There are 4 nested groupings, the coarsest first. Each group lies inside one group of the grouping before and may be the whole of it. The rows also spread widely along 9 directions, which tell nothing about the answers.
Some rows, each with its group in each grouping after it:
[  3  -8   7 -27 -29  -4   8 -69 -12 -30  -8 -27 -27  16  -8  15   9 -19
  -8  28 -55   9  -6   0  28  19]
k403 k84 k507 lotal
[  3   1 -23   0  -3  14 -21  44  15   2 -10  -1 -36  -4 -11 -36 -17  -9
   3  -9  21  -1 -25   6 -15 -10]
k643 k291 k936 Defug
[-29  -5 -35 -27  -9  32  25  -8 -22 -34  -9 -19   0  25  21 -27   4  17
  -9  30   7   0 -21  53   7  37]
k403 k790 k351 mifus
[ 18  31   2   2  28   1   3  -9  38  17   2  13   2  -3  -9  14 -16  34
   6  -4  15   5  31 -21  -7 -32]
k403 k790 k977 vapos
[ 32   7 -18   6 -16  11   1   0  36  21  -3  27 -34 -15 -24  -1  11 -25
  -9  34  12 -24  -6  -1  -3 -47]
k643 k418 k200 dut
[  3  22 -21   9  13  -9 -13   3   7 -50   3  -5  20  -3   4  30  -5  19
   5  -1  -1  -6  12 -35   3   1]
k403 k84 k507 Pabo
[ 16   2  14  -7 -14  11  19 -29  27  30   4  19  -8 -19  -7  14   9   0
 -11  -9  -9  -2  17   1  19 -13]
k403 k84 k44 nulu
[-16  -9  -5 -44  -9  -4  -5 -28 -23   2   2 -22 -20  10  -5   5  30 -12
   9  30 -36 -28 -27  14   9  30]
k403 k790 k297 vozul
[ -2  10 -19 -29   1  23  -2   3  -3 -36   2 -16  -9  18   6  -2   7  11
   6   6  -1  -8 -17   2   2  31]
k643 k291 k172 nev
[-31 -11  17 -10   4   0   5  30 -11  39   2  -3  23 -20   7 -10   0  20
   7 -46   3  10  -1  20   7  16]
k403 k790 k297 pori
[-10   6 -20   4  -3 -16 -10  16 -10 -36 -12 -27   5  12 -11  10  -7  -3
  11  29  -7   0 -10  -9  -4 -18]
k643 k418 k93 sak
[-12 -22 -10  17 -25 -17 -25  10 -21  -1 -11  23  -2 -40  -3  -8   8 -29
 -10   3  -4  -3  -3   0  14  -6]
k403 k84 k95 dizo
[-26   6 -48 -23  -2  45  23  25 -11 -38  -6 -21   6  28  15 -14   3  17
  -1  33  23 -14 -28  48  -3  19]
k643 k291 k940 zasif
[-19  -8  -1  31 -24 -12  26   4  -9  19 -14  15  38 -24  -5  34   6 -10
 -16  19  -5  -5  19  14  23 -51]
k403 k790 k297 pori
[ -4  12  14 -15  -3  -2  31 -34   5  10   3 -11  23   5  -3  45  16  16
   0  11 -27  -9  19  -1  20 -10]
k403 k790 k297 pori
[  3  -3  -7 -35 -12  24  -1   9   2 -35   6 -24 -21  14   6 -22   6   2
   4 -25  -8   3 -32   5   1  56]
k643 k418 k93 sak
[  1   0  13  -5 -32  10  28 -29 -12 -41  -5 -14  31   8  10  41   8  -1
 -12 -10 -34  17  15 -11  39  19]
k643 k291 k940 zasif
[ 12  15 -31 -13  14 -11 -30 -26  -7 -18  -3  19 -22  -5  -3  -2  16   1
   7  53   3 -25   4 -16  -6  -5]
k403 k790 k351 mifus
[-16   8   5   3   4   6  29 -18   6  11 -13  -8  18   4   0   4 -23  28
  -4   9   5  32  31  24  10 -31]
k403 k84 k95 dizo
[ 15  23  -3 -33  11  20  22 -36  13   5  10   8  10   7   4  19  24  29
   7  30   5 -11  24   2   8   0]
k643 k418 k200 dut
[ 16 -22   8  12 -45  -6  -2 -39 -18 -22 -20  24 -10 -22   1 -13   3 -32
 -26  16 -16  34  16  -4  30  -4]
k643 k418 k93 sak
[-12 -26   4   7 -36 -13 -21  -2 -45 -14 -13  21  12 -32   7  -1  17 -30
 -11   0 -17  11   3  -6  30  15]
k643 k291 k172 nev
[ -5  10 -16   6  27  -9 -31  27  12   1  -9  -6 -22  -8  -8 -32 -36  19
  12 -14  23  21  -1  -6 -20 -16]
k403 k84 k507 Pabo
[  2  -6 -23 -10   6  -1 -44  40   0   0  -8  -2 -47 -10 -12 -55 -11 -13
  12  -5  21   1 -33   1 -21  10]
k643 k418 k200 dut
[ -7  -2   9 -15   8   6  -3  21  11  44   1   3 -17 -12  -6 -27  -8  13
   8 -32   8   6 -10  16  -5   6]
k403 k790 k351 mifus
[ -9 -22 -15  26 -47  -2  12  -5 -21 -32 -15  16  17 -21   8   9   9 -30
 -29   8 -14   2  -2   9  31   0]
k403 k790 k351 mifus
[  1   1  37 -11  -2 -29  -8   5   4  62   7  -3   8 -23 -25  28  18  -5
  24 -19 -27  -7  10 -21  11 -25]
k643 k418 k200 dut

New rows. What belongs after each?
[ 21  17   1  -3  14   8 -10  -4  35  -1   2  12 -22 -10  -5 -12 -21  19
   1 -27  13  16  16 -19  -6  -3]
k403 k84 k95 dizo
[-13  -5 -16 -49  -5  12  -3 -25 -17   0  14  -4 -12  -3   6   5  44  -2
   8  26 -18 -42 -23  18  12  44]
k403 k84 k44 nulu
[  4 -12 -27  -8 -17  -2 -31   4  -1   1  -1  19 -43 -25 -15 -16  20 -36
  -4  27  -2 -35 -29   4  -2  -1]
k403 k84 k95 dizo
[ -6 -11  20 -31 -12  21  13 -13   4  39  11  17  -5 -24   7 -11  19   7
  -3 -32  -5   1   1  23  18  32]
k403 k84 k95 dizo
[-33  -3 -14  -6 -14  19  39  -1 -21 -40  -5 -19  49  13  25  18   3  24
 -12   0  -5   8   5  28  22  27]
k403 k790 k297 vozul
[ 16  -2   7 -18 -12  27  26 -42  23  50  -5  30 -29 -11  -4 -19   6   1
 -19  21   8   5  15  34   9 -21]
k403 k790 k297 vozul
[ -1   8   6 -31  28  -8 -30  -8   7  30   1 -13 -40  -2 -12 -29 -13  18
  22  -8  -2  11  -5  -2 -13   6]
k403 k84 k507 Pabo
[ -7 -22   4   6 -27 -13 -21  11  -6   2 -10   1 -24 -25 -12 -17  -6 -31
  -7 -22 -18   8 -17  -2  11   5]
k403 k84 k95 dizo
[ -7  -4   5  36 -26   2  40  -7  11  -2 -23  -3  24  -2  -4  14 -29   1
 -27   0  -5  34  25  16  20 -48]
k403 k790 k297 vozul
[-28  12   9 -25  37 -22 -29   9 -38  23   0  -2  34 -13   9   6   8  38
  37   2   6   9  27  -9   0   5]
k643 k291 k940 zasif
[-28   4 -14  10  16 -24 -28  59  -2  -5  -6 -30   2  -2 -14  -3 -22   6
  20 -22   0  -5 -24 -11 -16  -7]
k403 k790 k977 vapos
[ -2 -19  19  18 -43   0  26 -29  -2  -2 -17   6   7 -13  -2   8  -8 -19
 -30 -13 -28  31  14   8  36  -8]
k403 k790 k977 vapos
[ -2  -3 -26  20 -42  26  44  19  27 -37  -7 -19   6  14  -8  29  -3 -22
 -29   2 -13 -22 -29  17  15 -15]
k403 k790 k297 vozul
[-19 -23 -13  -4 -29  25  15  14   0  -3 -14 -10 -25  -2   0 -38 -15 -14
 -18 -10   3  16 -28  46   7  12]
k403 k84 k95 dizo
[  4   9  -6  14   2   6  10 -16   6 -18 -16  11   6  -1   9 -14 -28  24
 -13  -1  15  37  29   4   7 -13]
k403 k790 k351 mifus
[  1   4   0 -53   4   7   1 -51  -2  20  -2 -20 -49  24 -12 -17  12   3
  11  40 -26  -8 -16  23   0  14]
k403 k790 k351 mifus
[ 28   2   3  17 -14 -11 -15 -13   9  -1  -8  36  -5 -30  -8   1   2 -13
  -9   9   5  12  26 -27   9 -28]
k643 k418 k93 sak
[-17   4  -5   3  -2  -9   1  19 -10 -31   1 -16  30  -1   8  20  -1  13
   6 -26 -13   0  -2 -12  11  22]
k403 k790 k351 mifus
[ -3  -3 -14   7 -11  15  -2  28   3  -6 -14  -3 -12  -1  -5 -20 -19  -6
  -5  -8  12  16 -11  12   0 -11]
k643 k291 k940 zasif
[-29  -4  22 -27  -5  33  44  30  22  38   9 -35   8  14   0  -7 -10  27
   3 -63  -8  11 -24  40   8  30]
k403 k790 k977 vapos
[-12  18 -25  -3  16   7 -10  49  13  -7  -8 -26  -9  15 -12  -7 -21  14
  19   3  17  -6 -18   1 -20 -23]
k643 k291 k936 Defug
[-15  -1 -13  -2 -16  37  33   2 -11 -17 -11  12  30  -1  26 -11  -3  23
 -17   1  23  23  18  35  20   7]
k643 k291 k936 Defug
[ 16   5 -34  13 -28  14   3  -8  17 -76  -6  -4 -14   5  -1  14  -4 -20
 -23  11 -10 -10 -14 -15  11   8]
k403 k84 k95 dizo
[ -1 -34   5  17 -46  -1 -13  15 -19 -22 -20   5 -17 -23   3 -43 -15 -34
 -23 -36  -9  41 -14   6  21  22]
k643 k418 k200 dut
[-19 -16  10  25 -42   1  43  -4   0   7 -11  -2  35 -17  -2  32   0 -14
 -24  -7 -21   9  11  20  36 -28]
k403 k84 k44 nulu
[ 25   9   3 -20 -17  48  55 -52  44  17  -3   8 -27  18  -2  -6  -6  12
 -28  12   2  11  11  34  13 -13]
k403 k790 k297 vozul
[ -3   7 -15   3   5 -12  -9 -18 -18 -11 -17   5   6  -3  -1  -8  -4   9
   4  48  10  17  24   3   3 -29]
k643 k418 k200 dut
[-46 -27 -18  -5 -24   5   6   7 -51 -16 -11   4  30 -15  23 -13  17  -3
 -12  14  -3   1 -10  40  23  32]
k403 k790 k977 vapos
[  9  12  10  -2  -1  12  -3  40  19  -5  13   3  20 -16   3  22   2  12
   8 -65   2  -3  -1 -30   8  22]
k643 k291 k940 zasif
[ 20  21  -8   4 -13  10  22  12  45 -22  -1 -34 -14  25 -26  28 -12  -5
   0  -1 -15  -9 -17 -17  -1 -28]
k643 k418 k200 dut
[-11  -2 -35   7 -17  24  10  30  15 -48 -11 -26 -19  15  -3 -20 -26  -6
 -14  -5   8   4 -32  22  -4   7]
k403 k84 k95 dizo
[ 20  29  -3 -11  23  26  16 -10  45   0  10   5  -3   2   4   5 -16  42
   0 -25  20  12  21  -9  -3  -1]
k403 k84 k507 Pabo
[ 19   6  34 -37  10   7  -7 -43   7  73   1  33 -24 -22  -4 -17  13  16
  11   0   1  17  35   2  10 -12]
k643 k291 k936 Defug
[-11 -10 -21  -4  11 -14 -49  29 -15  -4 -12   0 -35 -14  -4 -51 -17  -7
   8  -6  13   7 -22   1 -19  13]
k403 k790 k297 vozul
[ 23  21  -5 -11  -9  49  43  14  67 -23  15 -16 -12  21  -2  14 -12  19
 -15 -55   1  -8 -20  -3   3  25]
k403 k790 k977 vapos
[ -3  17  -2 -24  20   7   9 -11  26  44   2  -8 -21   6 -20   1  -3  19
  15  26   5 -11   4  19 -11 -34]
k403 k84 k95 dizo
[-10   3  -9  20   4 -20 -15  21 -18  -5 -11  12  30 -22   2   2  -5   9
   7   8  15  14  23 -11   4 -26]
k643 k418 k200 dut
[ -2   2 -23  17  -9  20  10  52  29 -14  -5  -6  -9  -1  -4 -17 -23   1
 -10 -34  20  -1 -26  11  -8  -2]
k403 k790 k351 mifus
[-21 -16 -32 -14   4   0 -38  20 -31   4  -1  25 -13 -34  11 -39  16  -4
   6  16  23 -14 -17  21  -4  24]
k403 k84 k507 lotal
[-18 -24  -8  11 -30  -7  -5  14 -18   8  -4  16  10 -37   0   5  19 -27
 -12  -2  -9 -17 -11  11  21   1]
k403 k84 k44 nulu
[ 20  17  28  -4 -11  11  28  -7  34  16   7  -6  14   0 -12  48   2   7
   2 -34 -22   2  16 -24  20 -16]
k643 k291 k940 zasif
[-23  -3 -13  12 -26  19  41  16   3 -21  -4 -11  36   2   8  25   2   4
 -18  -7  -6  -6  -8  23  22   2]
k403 k790 k977 vapos
